There are 11 hidden switches. A switch that is on adds its own fixed numbers to the row, and there is some noise. The rows also spread widely along 13 directions, which tell nothing about the answers.
(in the rows, 128 means zero)
Known rows, each followed by its switches (1 for on, 0 for off):
[114 165 191 146 108 132 102 127 133 140  75 187  93 170  81  95 120 141
 156 122 105 122 160 168 163  62  86 107 189 108 138 127 125  91 146 155
 121 123 146 146 177 154 155 116]
1 0 0 1 1 0 1 0 1 0 0
[ 72 122  92 105 115 136 128 134 103 139 158 130  49 148 139  84 126 124
 137 100 143 158 143  99 122  74 133 132  99 164 123 117 172 122 103 164
 133 188 104 147 122 187 110  95]
0 0 1 0 1 0 0 0 1 1 1
[105  94 128 147 105  89  83 157 193 176 163 115 123 191 162 151 158 155
 139 173 144 125 206  62 133  97 164 105 156 148 135 187 101  84 112  77
 160 112 137 118 131 130 150 135]
1 1 1 0 1 0 1 1 0 0 1
[121 101 107 166 112 113  87 164 147 136 155  92  97 136 164 149 110 133
 132 122 123 114 181 102 136 113 127 139 100 151 128 151 126 105  91 122
 139 119 123 131  96 142 146 103]
1 1 0 1 0 0 0 1 1 1 0
[101 111 181 194  84 115 109 175 191 133 105 121 164 171 129 144 134 148
 162 147 123 127 149 113 103 103  99 135 178 180 118 170 145 110  87  92
 104 162 107 164 133 169 157 129]
0 1 1 0 0 1 1 1 1 1 1
[ 99 187 144 159 129 152 160 128 103 114 128 151 133 143 122 114 125 117
 204  94 117 142 122 158 126  92  98 128 150 180 152  98 146 132 121 123
  71 183 143 131 155 160 144 111]
1 0 1 0 0 1 1 1 1 0 1
[111  92 132 151  94 111  85 148 176 140 139 115  89 153 146 138 132 155
 138 130 143 125 174  91 130  99 130 122 114 124 124 160  99 103  96  98
 131 123 117 146 113 136 148 132]
1 0 0 1 1 0 0 1 0 1 0
[108 119 105  99 112  76  89 171 125 151 161 108  98 212 157 161 146 147
 117 135 139 116 184  53 128  66 140 146 159 186  90 197 138 107 104 124
 141 127 122 133  94 169 172  64]
0 1 0 0 0 1 1 0 1 1 1
[134 146 162 174 112 151 123 157 123 117 121 140 110 110  82 149 110 131
 140 114  90  95 109 130 117  71 112 143 163 147  99 112 116 148 107 105
 110 174 134 160 122 115 135  84]
1 1 1 1 0 0 0 0 1 1 1
[127  87 125 128 104 113  84 150 135 171 124 105  74 161 116 141 102 114
  96 147  99  59 185 104 153  75 149 159 160 154  98 196 179 105 107 154
 175 115 123 134  92 130 154  46]
0 1 0 0 1 0 0 1 0 1 0
[ 98 128 149 117 135 109 121 162 171 158 106 128 167 165 198 177 154  72
 160 151 119  76  96 110  96 113 141 169 170 120  87 197 122 119 111  59
  90 185 127 138 104  72 118  87]
0 0 0 0 1 0 1 1 1 1 1
[ 96 163 176 135 137 168  95 161 140 111 128 146 108 124 109 105 180 143
 124 143  94 119 100  97 107  72 123 124 187 137 133  85 105 138 114  66
 117 168 128 129 132  77 107 135]
0 1 0 0 0 0 0 1 1 1 1
[ 87 146 140  87 107 151 106 136 141 152 153 165  99 137 178 142 163  92
 185 118  96  88 112 127 126  97 162 133 125  88 116 103  87  96 110  53
 106 166 134 118 127  80 109 122]
0 0 1 0 1 0 1 1 1 0 1
[115 153 152 162  95 138 110 159 132 112 162 154 134 138 121 119 110 128
 170 124  98 138 171 145 142 115 125 103 114 166 144  55 106  96  93 118
 116 145 129 121 152 180 143 135]
0 1 1 1 0 0 0 1 1 0 1
[113 105 152 181 105 127 137 154 167 151 135  95 142 153 126 165 120 120
 158 127 114  84 137 111 106  84 122 156 168 192 111 181 164 136  88  89
 111 169 130 157 114 128 156  84]
1 1 1 1 1 1 0 1 1 1 1
[104 174 173 129 126 152 104 158 124 124 101 153  89 153 122 117 169 136
 150 119 103 104 122 129 132  62 103 139 190 126 122 123 114 122 126 103
 106 148 135 136 135  95 141 105]
0 0 0 0 1 0 1 1 1 1 1
[ 63 166 135 107 140 157  90 180 139 141 152 145  76 157 186 104 194 124
 152 127 118 135 112  91 126  82 127 127 147 125 130  88 102 118 113  81
 129 154 126 112 119  89  97 120]
0 1 1 1 0 0 1 0 1 1 1
[117 109 146 150 112 102 118 180 179 170 123 110 162 174 131 168 125 100
 128 174 136  83 122  88 104  79 144 158 174 193  63 190 151 143 104  93
 135 167 124 144 108 106 136  61]
0 1 1 1 1 0 1 0 1 0 1
[112 149  97 130 115 123 134 171 146 180 100 148  90 159 156 108 141 123
 172 115 197 123 127 116 167  80 148 136 123 150  87 117  97 132 158 131
 116 109 128 112 148 102 117  97]
0 0 0 1 0 0 1 1 1 1 1
[ 83 137 199 149 103 124 113 189 168 121 108 127 137 170 118 129 153 139
 129 156 122 142  99  93  77  80  92 150 177 166  81 141 142 149  89  82
 108 217  96 173 136 141 125 104]
1 1 1 0 1 1 0 1 1 0 1
[135 105 127 188 130 112 162 110 148 165  86 124 138 153 122 163 129 118
 173  99 133  73 136 143 128  77 108 135 186 118 134 225 129 134 150 117
 105 154 159 168 146  97 154  91]
0 1 1 1 1 0 0 1 1 0 1
[ 94 131 158 149 129 139  78 190 169 139 145 101  98 165 114 104 173 150
  98 171 119 125 154  64 116  61 129 132 184 215 119 126 157 145  92 104
 155 136 122 126 105 112 141  99]
0 1 1 0 1 0 0 1 1 1 0
[136 119 157 190  64 101  90 183 147 106 107 126 121 136 122 156  79 150
 147 128 128 138 172 131 126 128  92 141 113 133  98 141 103  98  90 140
 119 147 101 167 121 195 165 113]
1 1 0 0 0 0 1 0 0 1 1
[142 144 171 149  86  94 106 187 153 152  82 163 123 169 121 152  89 117
 146 140 141 109 152 143 154 101 116 141 141 124  59 129  86 106 119 137
 119 133 118 155 143 154 146  84]
1 0 0 1 1 0 0 0 1 1 1
[ 94  89 154 143  67 132 141 126 171 119 147 126 149 135 109 159 117 128
 171 107 129 121  83  95  57  97 120 141 117 153  89 152 128 146  73  50
  77 225  94 190 120 161 133 126]
1 1 1 1 0 1 0 0 0 0 1
[115 143 141 177 133 113 125 146 109 134  91 148 106 156 142 124 124 134
 155 111 105 128 182 152 157 106  86 118 165 106 157 157 122  89 137 163
 117 149 140 151 162 165 138 110]
0 1 1 0 0 1 0 1 1 1 1
[ 84 139 136 136 148 127 117 116 122 111 131 146  84 154 140 109 186 162
 144 106 122 169 149  94 106  75  92  96 162  97 174 153  98 115 126 105
 108 184 138 167 145 140 124 154]
0 0 1 0 1 0 0 0 1 1 1
[ 73 144  97 131 167 148 131 112 112 137 156 102  85 162 160 102 191 142
 153  90 126 127 141  83 118  67 118 128 178 172 195 170 168 131 128 110
 114 147 149 123 116 111 139 122]
0 1 0 0 0 0 0 1 1 1 1
[116 127 112 142 107 138 113 188 160 192 116 110  46 162 151 139 167 145
 153 107 171  79 126  91 156  55 140 157 145 144  75 148  96 148 135 100
 145  96 135 134 112  54 138  73]
1 1 1 1 1 0 0 1 1 1 1
[122 143 162 155 134 120 115 147 124 113 117 130 142 143 140 166 137 111
 145 137  79  90 148 126 115 100 107 146 184 122 139 176 123 104 115  98
 108 175 144 141 123 116 150  93]
0 1 0 0 1 0 1 1 0 1 1
[ 94 101 152 201  54 115 111 180 181 129  91 108 112 171 156 126 128 164
 186  89 166 148 156 130 116 108  68 148 115 155 111 166 135 114  85 138
 102 141  84 189 120 194 168 135]
0 0 1 1 0 0 1 1 1 1 1

New rows. What belongs after each?
[139 128 148 162  94 155 116 142 129 144 104 128  60 130  73 136 133 160
 143  99 125  74 126 122 143  46 114 144 163 126 102 142 107 147 133 112
 135 120 137 154 130  82 159  88]
1 1 0 1 1 0 0 1 0 0 1
[116 109 117 153 118  88 101 135 124 142 145 122 105 165 149 152 106 131
 133 116 101 120 205 115 137 102 119 128 141 132 140 185 138  85 106 148
 133 143 134 150 121 184 153  88]
1 1 1 0 0 0 0 1 1 1 0
[112 136 116  99 123  99  99 164 113 137 133 152  52 157 124 118 141 161
 100 146 154 160 160  66 138  70 134 113 131 104  93 129  76 115 139 127
 147 161 121 141 152 147 113 100]
1 1 0 0 1 1 0 0 0 1 1
[148 180 150 158 142 108 121 165 118 123  89 139 108 167 111 155 161 157
 149 110 151 127 135 111 134  64  81 132 193 139 106 159  66 149 148 116
  90 129 158 158 133 101 177  93]
1 0 0 0 1 0 0 0 1 1 1
[111  92  91 181  74 136 124 147 156 162 108  89  60 142 137 115 123 150
 177  82 187 117 144 122 137  82 105 150 107 166 123 183 162 136 121 155
 132 109 116 163 110 136 169 110]
0 1 0 0 1 0 1 0 1 0 1
[132 116 170 172 116 109  85 173 152 120 100 129 143 130  91 132  81 110
  88 187  99 114 156 119 118  94 121 140 166 171  94 153 165 118  94 146
 141 169 115 147 112 153 136  77]
0 0 0 0 1 0 1 0 1 1 0
[ 70 109 135 164 144 102 103 162 169 129 148 116 171 163 189 124 128 101
 128 176 115 161 164  96  96 137 121 115 139 152 156 161 161  95  90 115
 139 199 111 131 127 170  96 135]
0 1 1 1 0 0 1 0 1 0 1
[127 183 168 145 108 154 118 158 127 134  77 148  83 158 130 133 166 133
 196  71 132  92 102 158 148  77  73 152 173 126 113 126  87 139 131 112
  78 111 146 158 122  88 181 103]
0 0 0 0 1 0 0 0 1 1 1
[142 135 188 177 114 100 109 172 149 127  73 164 149 156  80 147 109 133
 117 171 121 122 150 128 127  84 100 118 187 122  85 152  94 123 132 132
 130 165 129 162 159 143 142  93]
0 0 1 1 1 0 1 0 0 0 1
[124  72 137 166  93 146  73 123 189 162 174 116  81 115  89 141 128 163
 123 151  99  78 188  81 140  65 180 101 139 154 135 136 113 105  85  60
 157 104 140 125 113  96 145 136]
1 0 1 1 1 1 0 1 1 1 0
[133 125 163 155 106 130  93 162 177 136 130 144 120 124 138 167 143 128
 156 142 114  94 136 113 129 104 138 124 136 103 105 119  49 116 103  48
 107 136 139 139 121  76 136 128]
1 0 1 1 1 0 0 1 0 1 0
[104 108 150 185  84 111 109 172 195 188 104  92 116 204 145 131 144 148
 167 130 161 103 171 113 142  90 109 144 174 194 120 195 159 122 110 127
 139  96 125 150 122 134 179 106]
1 1 1 0 1 0 0 1 1 0 1
[141 109 145 140 111  95  98 128 124 121 155 122 121 167  57 160 114 172
  89 139 104 108 183  68 106  41 142 117 185 175 100 178 130 128 103 110
 139 149 130 155 120 167 173  86]
1 0 0 1 0 0 0 1 1 0 1
[100  91 131 187 129 112 118 129 154 101 119 111 122 128 128 112 120 147
 125 125 137 167 165 110  98 101  91 113 125 139 161 175 152 121 102 138
 115 186 113 174 134 179 131 144]
0 0 0 1 1 0 0 1 1 1 0
[138 143 110 145 162  91 138 171  85 111 155 120 138 143 154 184 110 100
 116 141 100 118 170 107 121  97 124 141 139 150 101 150 110 126 114 128
 117 204 146 136 125 150 131  49]
0 1 1 1 1 1 0 1 1 1 1
[151  90 142 163  78 104  85 159 171 138 152 151 107 122  63 145 100 174
 103 157 128 122 180  77 132  66 164  98 127 146  80 111  72 113 106  92
 146 133 119 148 147 151 136 115]
1 1 1 1 0 0 0 1 1 1 0
[129 149 139 123 107 119 138 160 156 176 104 161 126 153 117 136 139 112
 161 140 156  90 112 116 144  67 156 139 169 151  75 133 100 131 152  93
 108 143 139 125 155  89 127  86]
0 1 0 0 1 0 1 1 1 1 1
[149 168 137 206 155 108 121 188 116 109 130 116 162 149 121 156 123 138
 140 159 116 135 194 119 147 115 107 116 178 206 147 120 106 131 120 134
 115 127 159 109 131 147 175  95]
0 1 1 0 0 1 0 1 0 1 1
[147 131 136 168 116 126 153 105 159 147 112 177 157 109  22 108  98 146
 140 155 164 135 124 100 127  67 174  81 173 174 117 109  91 149 157  95
 102 155 146 133 183 129 122 141]
1 0 0 0 0 0 0 0 0 1 1
[104 140 181 177 122 109  69 210 140 136 100 119 117 164 156 135 111 120
 103 169  77 114 181 129 140 121  97 152 175 134 112 145 148  92  86 149
 162 150 111 137 113 151 126  78]
1 1 1 0 0 0 0 1 1 1 1
[109 139 128 144 148 139 118 144 134 132 133 115 107 143  83 102 154 144
 106 151 150 134 122  73 108  51 135 123 180 207 123 135 157 171 123 119
 136 156 135 132 120 107 138 101]
0 0 0 0 1 0 0 0 1 0 1
[ 77 135 116 164 129 128 109 181 170 116 169  98 117 138 152  95 157 155
 133 160 182 201 138  55  93  97 129 114 121 216 142 109 140 144  99  98
 128 177 112 124 125 151 114 150]
1 1 0 0 1 0 1 0 1 1 1
[135 140 122 151 106 111 110 165 127 147 143 139  96 147 110 128  92 121
 137 138 132 127 174 126 156  93 132 121 118 173 101 107 122 119 117 157
 140 130 139 129 134 162 151  78]
1 1 1 0 1 0 0 0 1 0 0
[ 88 131 125 112 116 143  76 168 153 158 177 139  98 139 169 113 122  88
 143 174  99 109 172 117 157 116 181 121 103 163 122  73 135  86  87 103
 153 131 130  78 117 122 113 109]
0 0 1 0 1 1 1 1 1 0 0
[ 93  86 150 149 126 134 119 116 168 127 139 122 152 118 125 128 112  93
 130 144  94 108 114 110  83 101 130 134 143 146 139 165 175 120  90  88
 110 211 119 159 114 133 106 120]
0 1 0 1 1 0 0 0 1 1 0
[161 133 111 154 112  97  91 220 129 142 145 117  84 129 140 196 113 134
 110 150 140  99 152  83 140  78 144 154 115 135  38 133  56 138 113 104
 148 138 134 136  99  90 139  47]
1 1 1 1 1 0 1 0 1 1 1
[100  90 119 154  67 119 117 137 127  91 179  95  88 141 132 152 113 172
 160  68 127 147 159  92  87  91  99 141  85 165 125 150 139 118  63 106
  97 183  93 183 106 216 168 125]
1 1 0 1 0 1 0 1 1 1 1
[ 80 127 122 123 151 120 147  91 126 114 166 130 123 157 147 128 166 143
 160 109 127 157 148  81  94  83 120 104 153 132 178 170 123 115 117  77
  88 202 140 144 147 153 130 147]
1 0 0 1 1 1 0 1 0 1 1
[113 199 149  75 143 103  88 177  66  83 162 149 106 199 158 167 160 123
 132 116  86 130 157  96 119  80 100 144 163 143  99 119  88 108 101 121
 100 163 132 126  99 166 167  63]
0 0 0 1 0 0 1 0 0 1 1
[ 74 115 129 123 138 100 107 145 162 138 130 141 146 156 172  97 114  89
 127 179 139 168 160 103 113 133 139 113 122 146 142 148 159  91 109 134
 128 190 109 124 137 178  95 127]
0 0 0 0 1 0 1 0 0 1 0
[102 102 116 133 151  71 102 137 171 134 157 139 175 153 188 152 133  95
 128 179 134 161 172  86  99 143 146  93 113 116 141 169  93  92 105  88
 114 187 133 137 132 148 105 144]
0 0 1 0 1 0 0 0 1 0 0
[ 89 125 121 121 156 101 107 133 140 146 187 107 131 182 138 134 157 137
 107 177 117 134 192  47 113  70 164 113 192 195 161 184 163 103 115  99
 150 163 144 103 126 146 137 103]
1 1 0 0 1 0 1 1 0 1 1
[119 148  81 138 155 125 134 123  97 170 120 125  59 153 137 118 141 138
 144  93 149 110 155 107 162  65 129 128 165 131 146 175 127 127 165 153
 136 111 161 125 131 101 137  81]
1 1 0 0 0 0 0 0 1 1 1
[139 127 109 172 129 125  85 181 129 168 101 115  71 121  88 113  88 131
  81 169 136  98 166 101 167  68 158 142 161 170  89 146 157 133 131 172
 187 104 127 113 109 104 123  56]
1 0 0 0 0 0 1 0 1 1 1
[109 154 123 106 112  85 119 164  87 126 118 177  87 167 148 112 102 123
 134 134 132 166 189 137 158 100 114 116 110 100 105 112 103  77 143 182
 132 178 119 131 181 209 117  91]
0 1 0 0 1 1 1 1 1 0 1
[105 160 157 111  74 152 109 173 138 170 144 137  72 180  82 102 119 139
 153 131 130  92 153 114 167  39 155 150 160 241  78  81 170 125 100 134
 138 106 121 101 132 154 169  64]
1 0 0 1 1 1 1 1 1 1 1
[ 70 131 124 116  93 134  84 157 100 130 159 128  35 164 170 110 115 128
 144  91  94 136 177 122 140  92 108 146 101 125 125 125 164  80  76 167
 148 156  99 145 103 202 130  89]
1 0 1 1 0 0 1 0 1 1 1
[102 142 171 145 107 166  83 163  97  95 150 131  78 105 121 139  99 110
 120 115  31  91 139 143 115  97 113 157 127 119 114  84 146 106  57 118
 134 192 108 147  93 147 119  79]
1 0 1 1 0 0 0 1 1 1 1
[ 93  91 108 138  94 137 108 149 153 174 119 116  53 151 149 102 130 135
 140 116 150 103 164 108 158  87 140 138 120 121 127 156 145 104 124 142
 163 117 112 133 127 126 120 107]
0 1 0 1 1 0 0 1 0 1 1
[110 151  64 122 183 120 155 104 111 180 111 140 111 156 161 112 149  92
 169 116 169 111 133 120 159  84 150 124 158 140 152 181 131 134 187 137
 109 118 172  96 145  76 124  87]
0 0 0 0 0 0 1 1 0 0 0
[113 117 173 154  98 111 114 159 229 171 120 129 184 177 160 161 155 112
 192 146 154  93 113 111 111 112 130 133 156 159 105 161  91 124 112  33
  85 128 136 140 131  85 152 140]
1 1 0 1 1 0 0 1 1 0 0
[ 79  89 117 123  77 103 102 136 161 162 113 147  78 167 159 109 130 149
 152 114 157 147 160 100 133  97 126 120 116  94 120 176 124  80 122 128
 130 152  95 164 150 180 117 139]
0 1 0 0 0 1 1 0 1 1 1
[ 65  94 153 153 115 178 118 123 178 185 123  98  75 152 113 101 164 132
 145 122 114  74 100  95 108  48 127 146 190 169 140 182 202 148 102  87
 148 157 124 150 113  76 121 108]
1 1 1 1 1 1 0 0 1 0 1
[123 113 145 157  80 126  90 165 156 155 159 126  91 154 134 153 111 143
 155 137 104  93 205 119 166 103 148 122 128 147 125 118 106  81  90 104
 149 109 132 121 128 152 160 110]
1 1 1 1 1 1 0 1 0 1 1
[147 168 148 135 138 122 124 161 106 119 174 139 150 135 112 181 100  90
 139 155  70  82 155 125 134  84 152 142 162 186  98 106 115 122 106  95
 112 173 162 104 119 124 153  45]
1 1 1 1 1 0 1 1 0 1 0
[131 155 144 126 118 140 131 129  73  99 148 170  83 102  82 132  90 115
 131 117  74 119 142 141 127  68 128 128 129 120 112  88 119 114 118 134
 113 212 137 142 150 161 121  70]
1 1 1 0 1 0 1 1 0 1 0
[127 105 113 174 108 112 135 112 145 160 131 124 122 147 137 156  96 116
 178 102 131 102 174 143 142 104 126 120 123 133 141 178 126 103 116 131
 116 138 149 151 131 151 159 112]
1 0 1 1 1 0 0 0 1 0 1
[112 168 183 162 113 156  99 129 110  97 145 167  91 130  70  91 107 145
 147 118  71 151 181 154 147  79  97  93 148 163 169  55 136  96  93 151
 117 156 142 138 157 197 152 128]
1 0 1 1 1 0 0 0 1 1 0
[167 154 161 193 102 109 122 172 143 136  98 129 172 146 120 171  85 101
 174 139 117  80 173 169 162 125 119 146 157 191 110 128 118 111 108 137
  98 108 150 128 124 141 194  84]
0 0 0 0 1 0 0 1 1 1 1
[138 133 129 188 155 129 117 158 147  96 151 113 153  84 138 160 111 109
 136 152 114 128 135 115 106 122 132 124 114 150 137 111  97 140  98  77
  98 177 145 125 112  95 119 122]
1 0 0 1 1 0 0 1 1 1 0
[145  89 171 188  78  96  97 170 165 171  75 134 127 151 109 174  67 114
 123 141  96  61 166 145 144 103 117 156 165 106  72 198 132  95 104 145
 150 136 115 178 120 146 142  62]
1 1 1 1 0 0 0 0 1 1 1
[107  77 128 181 110 113  96 124 192 139 155 120 162 121 130 127 111 131
 130 164 120 135 177  91 111 132 161  94 134 155 170 152 135  89  93  90
 135 151 122 135 130 156 120 172]
0 1 0 0 0 0 0 0 1 1 1
[ 96 125 164 116  86 115  95 159 160 189 123 129  89 221 139 135 158 136
 154 127 111  74 176 107 156  64 130 145 196 170 105 176 152  93 107 117
 140 105 128 138 126 143 174  79]
0 1 1 0 1 1 0 1 1 1 1
[116 117 108 142 142  87 143  95 137 124 183 118 167 173 131 162 134 139
 156 108 126 137 174  81  96  81 132 108 155 189 163 191 131 115 112  87
  81 169 152 143 131 180 168 118]
1 1 0 1 0 0 0 1 1 1 0
[118 149 120 134 136 118 152 124 113 102 115 181 122 119 107 117 141 139
 156 107 155 174 112 113 108  88 114 101 124 103 118 107  59 142 151 102
  69 201 131 162 170 144 108 134]
0 0 1 0 0 0 0 1 0 1 0
[ 62 113 155 121 129 131  87 140 173 146 169 106  97 183 138 117 195 160
 114 152 113 133 152  40  87  55 143 121 190 175 144 169 155 121  86  65
 142 169 120 138 109 123 129 133]
1 0 1 0 1 0 0 1 1 1 1
[100 145 143 128  90 130 174 106 164 186 106 163 123 187 107 111 144 137
 213  93 175 108 124 129 147  54 136 123 177 168 127 156 130 119 161 104
  86 137 143 137 185 138 154 117]
1 1 0 1 1 0 1 1 0 1 1
[ 64 140 163 118 138 124 100 161 173 160 152 124 133 197 165 127 168 115
 141 176 115 126 150  76 116  89 144 128 184 180 133 154 149 107  94  78
 131 163 129 110 119 128 124 112]
1 0 1 1 1 1 1 0 0 1 1
[134 155 156 143 103 136 115 140 169 163 120 157 143 153 114 153 122 112
 196 122 127  77 125 140 154  87 141 129 161 169 105 117  95 119 122  72
  79 100 157 116 131  98 169 108]
1 0 0 1 0 1 1 0 1 1 0
[101 109 182 177  78 129  98 161 217 141 136 133 161 136 132 146 137 139
 174 169 126 122 137 107 101 117 142 113 138 153 117 123  98 110  81  37
 105 163 116 142 139 118 135 166]
1 0 1 0 1 1 1 1 1 0 1
[117 154 159 166 121 153 123 183 125 115 115 103 121 139 110 129 119 110
 142 128 115 101 105 133 117  83  92 164 158 211  99 113 167 164  97 128
 117 163 127 141 105 118 156  70]
0 1 0 1 1 1 0 0 1 0 1
[123 132 172 173  93 144 117 137 140 110 103 128 128 120  87 140 104 131
 154 104 104 107 109 136 100  91  97 148 157 153 113 141 142 136  92 110
  88 174 114 179 111 147 156 110]
1 0 0 0 0 0 0 0 1 1 1
[103 168 115 115 160 125  98 174  82  98 151 149  88 129 146 111 145 131
 103 147 110 162 152  96 129  98 126 112 125 121 126  77  94 120 125 125
 135 177 130 111 143 137  99 107]
0 1 0 0 0 1 0 1 1 0 1
[136 126 135 182 121 110  99 142 138 144 100 107 110 159 139 155 117 132
 155 103 114  87 176 136 146  99  94 150 167 146 139 198 137 110 113 141
 111  98 145 150  98 131 186  90]
1 0 0 0 0 0 0 1 1 1 0
[127 122 132 143 103 123  76 200 160 156 133 122  99 133 166 161 131 103
 131 160 120  89 143 109 141 119 144 141 115 119  82 116  82 115  99  93
 150 126 127 127  99  79 122  94]
0 1 1 0 1 0 0 0 1 0 1
